The rows come from 4 hidden closed curves, with some noise, and rows from the same curve form a group. Each curve winds through 6 dimensions. The rows are also pushed far along 5 directions, which tell nothing about the answers.
In the rows, zero is written as 128.
Some rows, each with its group after it:
[133 131 126 120 116 128 104 141 117 121 117 126 146 138 125 132 147  95
 133 120 117 130] | (1)
[100 149 153 151 150 112 124 109 109  98 146 115 129  82 108 136 119 101
 180  91 134 148] | (3)
[139 115 114 108 111 138 127 150 140 128 133 119 138 161 123 109 143 134
 131 150 119 110] | (1)
[110 132 148 109 125 135 131 142 124 106 129 107 138 122 109 125 143  90
 173 126 134 118] | (1)
[ 73 115 133 115 158 103 134 141 123 131 180 129  65  99  61 120 140 133
 192 154 151 152] | (2)
[149 137 150 146 123 178 133 105 133 116  77 111 197 122 150 119  73  97
 112 106 135  88] | (0)
[126  99 120 129 112 130  94 127 141 131 137 114  89 130 102 133 143 107
 133 171 163 141] | (0)
[ 94 103 134  97 101 119  93 149 162 116 145 122  84 137  92 148 164  66
 148 173 147 127] | (1)
[127  89 113 112 121 168  96 140 156 143 127 110  79 177 118 127 127 105
 122 183 144 140] | (0)
[ 91 142 171 146 135 114 102 116 103  91 103 140 122  70 121 157 132  61
 132 105 150 152] | (2)
[143 102 125 121  84 143  88 140 138 124  89 140 145 149 152 125 120  92
  81 140 116 105] | (0)
[118 122 114 110 100 106 136 152 130 133 134 143 111 124 128 127 126 138
 122 149 111 130] | (3)
[146 129 130 163 137 133 137  99 123 126 140 108 131 121 131 110 101 155
 142 101 132 133] | (3)
[128 136 145 127 131 127 127 116 120 131 121 125 160 111 114 126 127 113
 147 100 136 104] | (1)
[126 131 160 120 141 138 155 126 123 108 125 104 131 118 141 121 132 122
 162 116 131 112] | (1)
[ 98 123 139 132 141 127 129 128 114 121 131 129 108  93  89 126 123 122
 151 154 163 140] | (0)
[162 109 103 130 131 119 131 120 147 174 146 138  72 162 147 144 138 170
  98 141 113 151] | (3)
[124  93 123 160 157 140  63 103 132 137 147 129  80 142  99 128 131 121
 124 138 150 158] | (3)
[147 118 107 154 139 164 105 115 141 128 139  96 149 157 102 100 114 127
 138 142 148 129] | (1)
[129 129 130 153 105 135  93 123 128 103 103 134 154 112 129 132  94  81
 110 121 118 133] | (0)
[110  92 138 113  85 138  77 137 166 113 131  98  86 152 121 137 151  46
 133 157 151 127] | (0)
[145 117 120 146 119 155 116 127 124 123 102 141 180 145 129  89  87 149
  96 123 116 100] | (0)
[150 131 139 102 120 117 168 128 132 147 137 112 130 136 145 127 148 148
 153 108 117 100] | (3)
[118 122 116 154 175 141 125 119 114 130 154 124  99 130  83 109 127 173
 147 153 159 163] | (0)
[124  99 134  45  76 107 167 161 147 177 128 121  90 131 148 139 146 122
 151 156 123  74] | (2)
[126 135 122 110 114 116 143 136 125 147 123 130 140 109 124 134 127 118
 131 132 131 115] | (1)
[164 111 129 159 146 153 122  93 136 155 113 133 146 140 134 108 104 165
  91 121 148 104] | (3)
[133 118 121 130 138 131 122 129 115 138 136 115 109 131 127 119 133 131
 138 131 134 141] | (1)
[100 117 155 129 160 142 170 116 111 133 150 115 128 117 102  72  87 179
 185  92 136  99] | (0)
[121 110 115 184 159 148  77 103 116 122 141 123  98 145 114 103 107 134
 109 114 143 176] | (2)
[157  91 105  96  94 145  96 128 174 173 119 128 125 167 136 146 129 105
 103 170 128  84] | (3)
[138 105 148 181 175 202 126  92 110 112 114  82 153 131  91  59  75 152
 152 132 188 121] | (3)
[ 94  93 120 129 120 115  94 127 154 133 172 114  43 132  76 134 152 114
 152 176 172 160] | (2)
[132 131 136 141 147 153 118 118 127 116 125 106 131 131 122 133 121 102
 149 124 135 140] | (1)
[121 114 145 138 115 131 117 110 141 129 126 124 127 120 132 118 101 112
 130 105 131 107] | (0)
[ 94 108 144 106 113 145 161 130 133 128 156  69  86 123  85  96 123 134
 205 155 184 116] | (2)
[113 113 139 112 138 131 151 130 147 135 140 130 108 125 113 120 123 149
 142 155 143 106] | (1)
[155 131 106 114 108  96 126 136 148 152 136 146  95 148 171 169 158 130
  90 132  91 147] | (1)
[107 118 150 152 173 164 137 102 112 130 132 103 135 101  91  90  79 133
 173 119 169 116] | (2)
[118  93 136  65 112 156 178 157 124 161 118 106 117 133 107  91 114 158
 174 179 156  70] | (0)
[137 144 158  71  99 120 170 151 123 135  84 137 188  95 163 147 126  81
 141 111  98  59] | (2)
[124 100 145 151 130 142  96 102 144 126 137  96  73 121 115 138 129  87
 142 141 171 150] | (3)
[141 113  97  94 128 129 169 151 139 176 142 147 137 153 114  98 111 198
 126 160 109  90] | (2)
[185 140  86 173 120 124 109 109 139 140 120 153 143 160 175 145 107 161
  52 108  81 160] | (3)
[113 147 141 210 205 133  93  73 106 108 149 129  91  92 100 149 108 124
 140  93 154 209] | (0)
[138 132 124 141 165 137 130 119 121 134 140 131 120 130 103 134 125 151
 152 133 125 147] | (2)
[136 165 121 108 111  96 191 147 105 136 123 151 143 127 162 132 135 187
 117  95  87 132] | (2)
[117 128 129 122 116 135 128 146 125 111 124 122 157 128 112 101 125 115
 135 134 129 113] | (2)
[174 141  90 140 113 129 101 127 155 140 113 150 151 165 163 168 125 113
  66 133  83 144] | (3)
[127 153 137 161 160 103 123 106  93 117 128 148 113  84 127 158 134 133
 129 103 128 176] | (0)
[102 149 139 163 118 143  77 130 124  65  99 122 138 110 113 154 130  38
 110 138 146 179] | (2)
[132 160 116 102 141  69 202 153 118 146 150 177 105 115 169 149 149 206
 108 115  68 144] | (1)
[169 114 135 142 106 165 118 109 165 119  88 116 175 145 167 122 108 109
  74 143 140  81] | (1)
[142 122 146 104 100 122 141 131 139 130 126 100 114 131 148 142 152  98
 149 123 130 113] | (3)
[124 147 122 124 159  90 165 142 111 138 160 157 104 128 119 125 160 186
 133 111 101 156] | (3)
[157 114 128 135 129 144 125 108 128 155 107 133 146 136 149 118 103 144
 101 114 126 100] | (2)

New rows. What belongs after each?
[111 119 135 139 119 122 119 120 141 121 147 122 117 123 112 115 108 119
 145 114 127 125] | (0)
[103 121 122 120 148  91 152 138 122 140 172 134  56 109 119 128 149 166
 146 147 133 160] | (1)
[ 94 100 105  93 126 104 124 162 148 149 175 120   8 136 109 157 162 111
 154 201 136 182] | (1)
[152 132 128 134 123 124 146 126 140 123 122 132 142 133 164 126 131 147
  97 127 115 116] | (1)
[140 141 146 149 135 124 144  98 125 133 121 130 152 105 142 128 104 141
 125  85 127 110] | (0)
[136 138 126 135 117 129  98 141 129  97 111 138 158 143 137 133 148  95
 104 123 108 136] | (1)
[139 112 135 127 146 150 123 117 129 150 113 138 121 135 132 130 111 140
 116 133 132 116] | (1)
[ 84 139 165 170 149 129  82 111  98  73 111 136 149  70  97 128 112  66
 143 105 155 148] | (3)
[116 108 147  96 124 128 125 135 128 139 126 130 135 120 109 118 142 117
 152 134 143  84] | (3)
[153 111  94 176 170 141  83 101 131 155 135 162  88 165 129 134 123 179
  63 138 127 180] | (0)
[140 127 136 137 104 134 107 131 126 116  85 144 135 120 159 147 123  90
  76 134 123 136] | (3)
[129 166 145 134  87  87 117 133 115  98  80 169 173  73 163 178 132  67
  79 103 104 130] | (0)
[139  98 132 120 126 144 112 121 138 145 130 107  92 145 128 131 133 114
 140 143 143 127] | (3)
[ 93 104 152  89 119 109 156 141 126 142 152 128  89 123 117 103 135 150
 166 116 131  98] | (0)
[149 136 107 109  86 106 117 146 148 137 123 135 146 143 147 151 155  99
 100 133 104 121] | (1)
[126 124 108  95  63  97 106 158 156 137 105 160 107 123 158 180 133  75
  77 167  99 132] | (3)
[138 130 119 161 151 147 110 112 118 133 103 152 134 120 129 137  88 135
  91 132 126 152] | (0)
[ 94 156 123 114 129  93 147 160 104 108 140 152  97 113 118 148 152 132
 140 128 104 179] | (2)
[ 86 124 163 165 135 122  83 106 113  91 128 114 112  87 112 122 126  63
 139  96 163 153] | (2)
[137 131 141 149 132 151  99 126 116 100 100 118 135 130 140 136 128  83
 116 121 127 153] | (3)
[130 130 119 200 167 137  78  95 108 105 143 131 116 118 104 123  97 128
 129 105 127 189] | (0)
[118 127 152  89 121 109 170 138 117 148 120 146 148 101 126 115 135 151
 144 117 130  73] | (3)
[148 152 140 126 133 120 161 119 112 137 113 125 153 107 161 141 122 132
 130  96 113 118] | (1)
[119 124 121 130 120 113 127 141 130 118 141 125 122 122 121 115 144 128
 122 147 138 133] | (1)
[149 131 128 132 144 138 139 111 118 154 123 137 173 135 119 107 111 166
 131  97 122  94] | (1)
[117  95 128 132 128 130 102 122 139 142 137 138  89 145 121 116 122 136
 114 133 134 128] | (0)
[108 133 163  57 108 118 175 157 110 140 110 125 143 104 128 133 141 108
 184 117 121  74] | (1)
[120 148 146 134 169 130 168 123  92 132 115 158 151 114 141 107 102 183
 125  78 103 124] | (0)
[120 129 145 132 147 141 133 126 131 113 116 146 144 125 121 120 118 138
 120 131 127 112] | (1)
[116 148 115 118 111  87 122 152 121 123 130 154  89 103 134 185 143  91
 125 142  94 182] | (0)
[132 143  91 110 147  98 158 154 126 152 168 156  91 150 115 142 147 188
 139 145  84 168] | (2)
[114 142 154 104 103  86 120 142 130 114 122 137 140  89 150 160 156  48
 138  95 101 114] | (2)
[112 139 138 127 117 116 109 129 121 122 110 138 146  97 117 147 133  77
 122 121 139 126] | (1)
[163 113  89 115 114 134 137 140 135 168 126 142 115 165 150 130 105 170
 107 145  86 129] | (0)
[108 119  99 119 138 100 109 152 129 139 157 151  46 132  99 161 167 135
 124 183 132 193] | (0)
[143 122 159 124 117 159 147 125 130 111 101  96 176 128 125  93 131 113
 137 124 159  79] | (3)
[126 115 116 108 122  97 148 138 141 148 170 125  89 139 121 119 158 166
 146 139 123 125] | (1)
[135 143 126 123 134 112 160 120 131 144 143 127 114 116 129 144 130 152
 142 123 127 134] | (0)
[135 141 127 152 141 115  98 132 104 109 100 181 156 125 147 134 136 133
  66 107  98 148] | (1)
[168 118 110 204 167 193  89  84 136 124 103 110 162 145 131 104  72 134
  76 143 160 144] | (1)
[108 109 149 117 127 122 150 117 133 132 167  86  98 115  92 102 136 140
 199 128 166 107] | (0)
[115  97 138 128 128 148 118 124 130 120 147  97 111 135  76  91 135 140
 172 156 176 113] | (2)
[120 148 147 125 149 138 169 129 108 123 111 138 164 112 129 109 108 158
 133 106 127 108] | (0)
[117  99 135 145 114 154 118 106 146 126 142  82 117 114  96 100  86 115
 168 150 175 106] | (3)
[149 147 128 158 147 153 127 108 127 117 113 119 157 133 137 134 109 123
 116 113 128 141] | (0)
[107  86 122 128 148 147  82 130 148 136 154 113  87 135  72 115 124  93
 160 178 158 134] | (2)
[ 93 154 142 127 158  98 145 146 102  99 136 153 102  95 128 148 144 123
 138 122 108 174] | (1)
[ 99 125 154 172 176 127 118  98  97 101 171  95  98 100  84  98 122 139
 203  92 157 161] | (3)
[116 114 145 135 125 129  87 120 127 115 123 117  87 116 128 156 138  66
 137 131 141 157] | (3)
[123 134 166 111 105 127 142 124 121 123  81 139 162  94 156 138 119  96
 110 107 136  84] | (0)
[145 103 120 125 118 136 109 121 140 158 118 133 114 143 141 130 118 127
 103 137 128 115] | (2)
[113  95 132 153 150 150  68 115 137 110 153  99  79 147  90 121 144  93
 156 147 160 161] | (1)
[118 100 134 105 108 135 117 142 135 135 117 131 132 130 111 108 132 118
 124 156 149  92] | (1)
[111 110 131 128 139 144 134 124 136 134 141 118 132 122  87  94 111 147
 147 154 165 103] | (1)
[144 116 108 120 127 105 125 140 121 159 126 175 109 146 146 130 139 177
  80 131  96 133] | (3)
[152 109 113 157 132 136  79 111 136 136 128 132 124 154 140 125 126 119
  94 118 119 140] | (2)
[136 150 112 120 102  92 111 157 130 108 125 153 133 138 155 158 171  99
  92 125  85 157] | (1)
[112 152 142  86 120  73 172 145 115 148 140 145  94  91 149 172 159 121
 154 106 102 135] | (1)
[118 128 141 121 129 136 134 134 119 130 103 139 155 105 128 120 105 109
 123 125 128 104] | (2)
[130 119 157  82 107 109 182 137 131 142 132 120 141 117 141 107 144 158
 161 112 129  59] | (1)
